All rows are made from the same 12 directions, up to rounding. Whole rows:
[[  4   1  12   4   5   6  16   2 -12  -6  -3  -1   8  16 -20  -1  -4  14
   -2   7  -6   4  12   9   7]
 [ -8  -7   7   3  13  -5  11   3 -20 -10  14   0 -24 -10   7  -3  11  -6
   17 -14 -24  22 -16  -4   3]
 [-11   2   0  -1  -4  -3 -13  -2  -7   4  -2  -6 -14 -14  -3  -3   3  -6
    1  -4  -3   0  -1 -13   5]
 [ -5  14  -1   0  -4 -14  -5   2  -4  13   3  -8 -12  13  -9   0   6  -6
  -10  -8  -2  -4  -2  -9  13]
 [ -8  -1  -1  -6  -2  13  12   3  -2   3  -1   1  12  14  -7   5   4   1
   -1  20  11 -13  13  10  -7]
 [ -5 -11 -12   3  -8  20  -1  -6   0   6   3   1  11   1   8   0  10   8
   15  13  11   4   5 -20 -21]
 [ -6   1  -8 -12   8  -8  -3  12   2   2 -13   5  17  -7  -3  -3 -14   8
  -10   3   4   2  -2  -7  -1]
 [ -5  -1  -3  -5  -1  15   3   2 -18  -1   6  -3 -14   5  -2  -5   6  -6
   16   9  -3  10  -2  -1 -10]
 [  0  22   7  29  -6  13   4 -18   8  -5   1 -13   2  15   0   0  -4   6
   10  -5   6 -11  -4   4   9]
 [ -5  -3   1   4   5   4  -2  -7  -7  -9   1  -4 -11 -13   7  -3  -3  -1
    5  -3 -13  -1  -3  12   6]
 [ -5   5   6  10   1  10  11  -5  12  -5 -10   4   2  15  -4  -2  -2  -4
    0   2   4  -1  12   5  10]
 [ -4 -24   3  13  10   6 -10 -13   8 -14   8   3  -4 -14   6   0  -3   9
    1   2  -4  -6  -3 -18   2]
 [ 12  -2   7  18   3  13 -10 -10   7 -18   0  -2   7  -7  -4  -4 -19  16
    7   1   6   0  -7  -8  -4]
 [  1   2  -8 -11  -5  10   1   8   0   1 -16   7  13 -10   5  -5  -6  -1
   10   6   7  14   5   2 -16]]

Rows cut short, each followed by the rest of it:
[-15   7   3  13 -11  14  -4 -11  13   3 -12  -3   6   0  -5   1   3  -2
   4   5  17 -10] -> [ 13 -17   3]
[  5  -7   4  -3   5   7   0   5  -4 -12  -6   7  -2 -14   1  -6  -7  -1
  10  -1  -4  17] -> [-2  0 -7]
[-20   7  -4   7   0   4   7  -4  -8  10   9  -9  -3  22  -7   3  12   2
   1   7   3 -11] -> [  1 -13   6]
[  4   7 -11  -5  -5   0   0   0   9  11 -10   2   2  20  -1  -4  -2  -3
 -11   4   4  -1] -> [12  5  5]
[ -8  -3  -9  -1   3  -2  -7  -1  -9   2  -3  -1 -23  -8   8 -11   4  -7
   8 -11 -17  21] -> [ -5 -13   6]
[ -4  -2 -13   0   5   4 -16  -7   0  -5   1  -6  -3 -13  12  -4 -14   4
  -2   4  -2 -11] -> [-11   5  -2]
[-1 13 11  4  8 -5 18  4 -6 -8  1 -4 10  2 -2  4 -6  5  0 -4 -5 -5] -> [-7 23  7]
[ -1  -3   5   2  -4  -2  -4  -1   0   6  -3  -2  13   6 -20   3   1  14
 -11   7   8  -7] -> [ 13 -18   3]
[  3  19  -4  -2 -13   1  -8   3 -10   9  -6 -11  13 -11  -3  -1  -4   7
   7  -1   9   0] -> [ -5   0 -11]
[  8  -2   2   6  -2 -11   2  -3  11   5   5   3  -1   8   3   4   8  -1
  -7 -10  -2   1] -> [ 1 -5  6]
[ -7  12 -18  -5  -4   6   3   0   3  10  -7  -1  -4  15  12  -6   1 -10
   2   2   0   3] -> [3 9 0]
[ 3 11 -2  4  2 -6 -2  5 -6  1 -5 -3  8 -2 -5 -5 -8 12  3 -9 -2 13] -> [-10 -14  -1]
[-16  -7   4 -11  -2  -1  -1   0 -18   6  -1  -7  -4 -11 -10   4   9   0
  -8  11  -6 -16] -> [16 11  7]
[  3   6  -7  -8  -2 -22 -18   5   2  10  -8  -3   1 -13  -2  -3  -8   3
 -17 -12  -3   0] -> [-4 -8  9]
[ -8  18  -9  -2  -3   1  -8   2   0   7 -14  -5  -6  10  -8  -9  -9  -5
  -4   0   4   3] -> [ 2 -8  8]
[ -4   1   5   1   2  -4  -5   0   0  -3  -1   0 -10  -8  -1  -1  -1  -6
  -1  -6  -3   1] -> [-3 -5  7]
[ -9  -1   8  -5   1  -4  12   3   8  -2  -4   6  -2  -5   6   6   8 -16
  -3  -2   0  -7] -> [ 7 16  6]
[-16  -5  -9   1   0   0   0  -6 -14  12  -1  -9   9   0  -6   0   8  18
  -6   7  -8  -7] -> [13 -9  7]
[ -2 -14  21  -4  -6   7  10   7   8  -5  -2  14  12  -7 -12  11  12  -7
   5   9  17   0] -> [ 15 -11 -11]
[ -4 -18  -1  -8  12  -6   6   2   9  -6  13  10  -8   0  15   7   5 -12
  -7   3  -5 -10] -> [-5 12  1]
[-15  -1 -13  -3  -4   3   9  -2   2  12  -7   2   4   6  10  -1  13  -3
   3   2  -2   4] -> [12 -3  1]
[ -6 -10  -7 -14   5  -6  -8   4  -7   1   9  -2   0 -15   7   5  -1   0
  -7   8  -2 -15] -> [-6  8 -6]
[ 3 -7  2  1 18 -3 18  6  3 -8 15  6  8 24 -2  6 -3  7 -7  6  0 -5] -> [-9  4  0]
[-3 19  0 -4 -5  6 21  9 -1  5 -9  2  9 16  0  0  4 -9  9  2  7  8] -> [ 4 15 -5]
[ -1 -20  -5  -8   1   6  -9   4   1  -1  -3  11   2 -15   2  -3   2   2
   6   5   4  15] -> [  3 -26 -14]
[ -7   9   0   1   1  -1   2   1   9   0  13  -3   2   6   7  10   2 -10
   0   4  15 -21] -> [-15   5  -6]
[ 3 -4 -1  3  1  6 -3 -4  4 -4  2  0  2  1  2  0 -4  2 -1  4  3 -5] -> [ 0  2 -2]
[-11  -9  -3   0   3   3   0  -3   1  -1  -3   3  -3  -6   5  -2   3  -1
   1   1  -4   1] -> [ 6 -5  4]
[ 7 -1  2  8  0  0  8 -6  6 -1 16 -1 -4 16  7  6  7 -3  0 -1  0 -9] -> [-5 10  0]
[ 11 -32  -6 -13   4   6  -5   2  14  -3   8  18  -9   8   6   1   5 -11
  -7  12   3   3] -> [  9  -7 -11]
[  5   8  -9   9  -6  14 -10 -12 -14  -2  -6 -14  -4  -6   2 -11 -10  13
   8   1 -11   4] -> [ 1 12  1]
[ 17   9  18  -1 -12  -6   2   8   4  -1  -4   3  12 -12  -8   7   1  -3
   5  -7  12   5] -> [ -1   3 -10]
[-16  -9  -8  -7  15 -12  -1   5  -6   1   0   3  -6  -9   5  -3   1   1
  -5  -6 -14   7] -> [ -6 -13   8]
[ -6   1  -3   8  13   2   4  -8   7  -9  -3  -2   7   6   3  -1 -13   9
 -10   3  -5 -15] -> [ 0 15 14]
[ -5   6   9  -3   4 -12   9   7  -5   2  -6  -1   3   1 -11   2   0   1
  -9  -5  -6   0] -> [ 6  7 13]
[  2  13  12   4  -9   8  -2   2  -8  -2  -2  -6   1   0 -17   1  -2   0
   8   4  11  -1] -> [ 0 -5 -5]
[-23 -19  -5  -8  15   4  13   3  -4  -6  -6  10   2 -16  14  -2   6  -2
   7   3 -12   9] -> [5 0 0]
[ 10  14   7  -4  -5   5 -10   4   4 -10 -11   1 -11 -13   0  -6 -16 -17
   6  -3   7   4] -> [-7 14 -4]
[ -6 -13   3   5   5   7   7  -7   0  -5  -5   2   6  -1  -2  -1   0  10
  -3   6  -7  -3] -> [15  5  8]
[  4  -9  17   6   5  17   5  -4   0 -20  -4   5  -8  -1 -10  -3  -8  -3
   5   9  -2   1] -> [10 12  4]
[  0 -10  -5   6  -9  12  -6 -20  -1  -2  -4  -5 -17 -14  16  -5   7  -5
   5  -1 -16  -3] -> [16 22  8]
[ 26 -22   1   4   8  -4  -1  -6  11  -9   7  10  -6  13   1  -3  -5   7
 -13  -3 -13   7] -> [6 5 7]
[ -9   0  10  10   7   3  -5  -6  -1  -8 -10  -4   3  -3 -19  -3 -12  12
  -9   4  -1  -8] -> [  9 -10  17]
[-12  13   8   7   5   9  -2   0   8 -12  -4  -3   4  -3  -6   2 -15  -4
   2   7  16 -17] -> [-10  -1   1]
[-11 -12  -4 -13   7  -2  -5   7 -10   3  -4   4  -6   1 -13  -4   0   1
  -9   9  -4   3] -> [  8 -14   5]
[  2  -9  10  17  -6  -2  11 -13   4   2  17  -2  -1   3   8  10  23   3
   7  -9  -5  -4] -> [ 4 -2  3]
[  3 -22  -4  -7   0   3 -11  -4   7  -7  -2   8  -5 -28  17  -1  -1  -6
   2   1  -5   1] -> [ 3  6 -7]
[ 2 -7 -3 -2 -5  8 -8 -4 -3  1 -1 -1 -1 -4 -2 -2  0  3  1  8  2 -2] -> [ 7 -3 -5]
[-10   1 -18   6  -3  19 -11 -12 -10   4  -6 -11   2   3   0 -10  -7  15
   5  12  -2  -2] -> [ 6 -9 -2]
[ 12   3   4  -4 -12   2 -11  -3  -9   4   2  -6 -19   1  -8  -3   3  -9
  -1   1  -3   0] -> [7 9 2]
[ -2   4   2  12   5 -13   6   0 -11   5  -1  -6  17  -3  -9  -1   2  28
   1 -13 -11  14] -> [ -4 -21   7]
[ 21   9  12   7   3 -10  -2   3   9  -8  13  -1   9   8  -7   8 -13   6
  -8  -4  11 -12] -> [-18   4  -3]
[ -8  -2  10   8   7  -3   4  -1  -2  -7  -2   2 -11  -3  -5  -3   3  -2
   5 -10  -9  12] -> [  0 -13  12]
[-15  -3  -6  -1  12  -6  16   7  14   0  -4  12   8   7  12   1   4  -6
   1  -5   1   8] -> [-3 -9  3]
[-6  1 -4 -8  3 -2 12  6 -8  5 -1  2 -3 11  0 -1  6 -5  0  2 -8  6] -> [5 9 3]
[-12 -10  -4  -2   4  13 -11  -4   2  -3   4   1 -12   8  -6  -2  -3  -6
  -5  17   8 -13] -> [  3 -13   1]
[ 4  1  5 -4 -3 11 12 -1 -1 -7 -5  1 10 -6  6  3 -3 -2  5  9  1 -8] -> [ 9 35 -6]
[ 16 -16   1   1  -8   2 -14  -6   0   3   6   0   3   1 -10   1   2  13
  -8   6   3  -3] -> [  9 -13  -6]
[ -6   6   0   4   7   4  -4  -4   8 -10  -1  -1  -9  -5   9  -2 -11 -10
   1  -1   1  -9] -> [-10  11   5]
[-1  3  7  1  4 -1  4  5  2 -5 -8  6 -5  4 -8 -4 -3 -5  1 -5 -1 13] -> [ 1 -8  6]
[  5 -14   4  -6   6   7 -21   1   6 -13   5   5 -12  -4 -10  -1 -16  -6
  -9  14  11 -13] -> [ -5 -10  -5]
[ -1  17 -14   2 -19   1 -10  -5   2  19   7 -11   4   4  11   4  11  -3
   7  -1  15 -11] -> [ -9  -8 -14]
[ -8  -2  -8   3   4 -14  -1  -2   9  10   0   2  -6  11   3  -1   7  -1
 -11 -10  -6   2] -> [  1 -17  14]
[ 24   5  -5   2   9  -3  -4   3   0  -8  13  -2   2  17  -1  -2 -19  11
  -5   0   0   0] -> [-21   8  -6]
[ -7  10   6   8  -3   3   1  -3   6  -1  -2   0 -12   5  -1  -1   4 -14
   6  -6   4   3] -> [-2 -7  6]
[ 11   3 -13 -18  -2  -2 -13  13   7   6  -9   9  -3   8  -4  -8 -12  -9
  -7   4  11  12] -> [ -3 -11 -10]
[-10  14  -7  -4 -10  -8  -2  -2   0  14  -9  -6 -12  -2   7  -2   9 -14
  -3  -9  -6  -2] -> [ 7 10 11]
[-20   4 -10 -13  -4   5  -2   6 -11   8  -5  -4   5 -16   7   1   5  -5
   8   8   5  -5] -> [ -1   1 -11]
[ -2  -3   6  -7  -4   7 -13   5   2  -3 -15   7 -16  -2 -18  -9  -5 -14
  -1   4   7  12] -> [ 11 -20   3]
[ -7   2  12  14  10   1  13  -2   2 -13  -5   3  -1  -5   0  -2  -2   2
  10 -12  -9  14] -> [-3 -4 10]
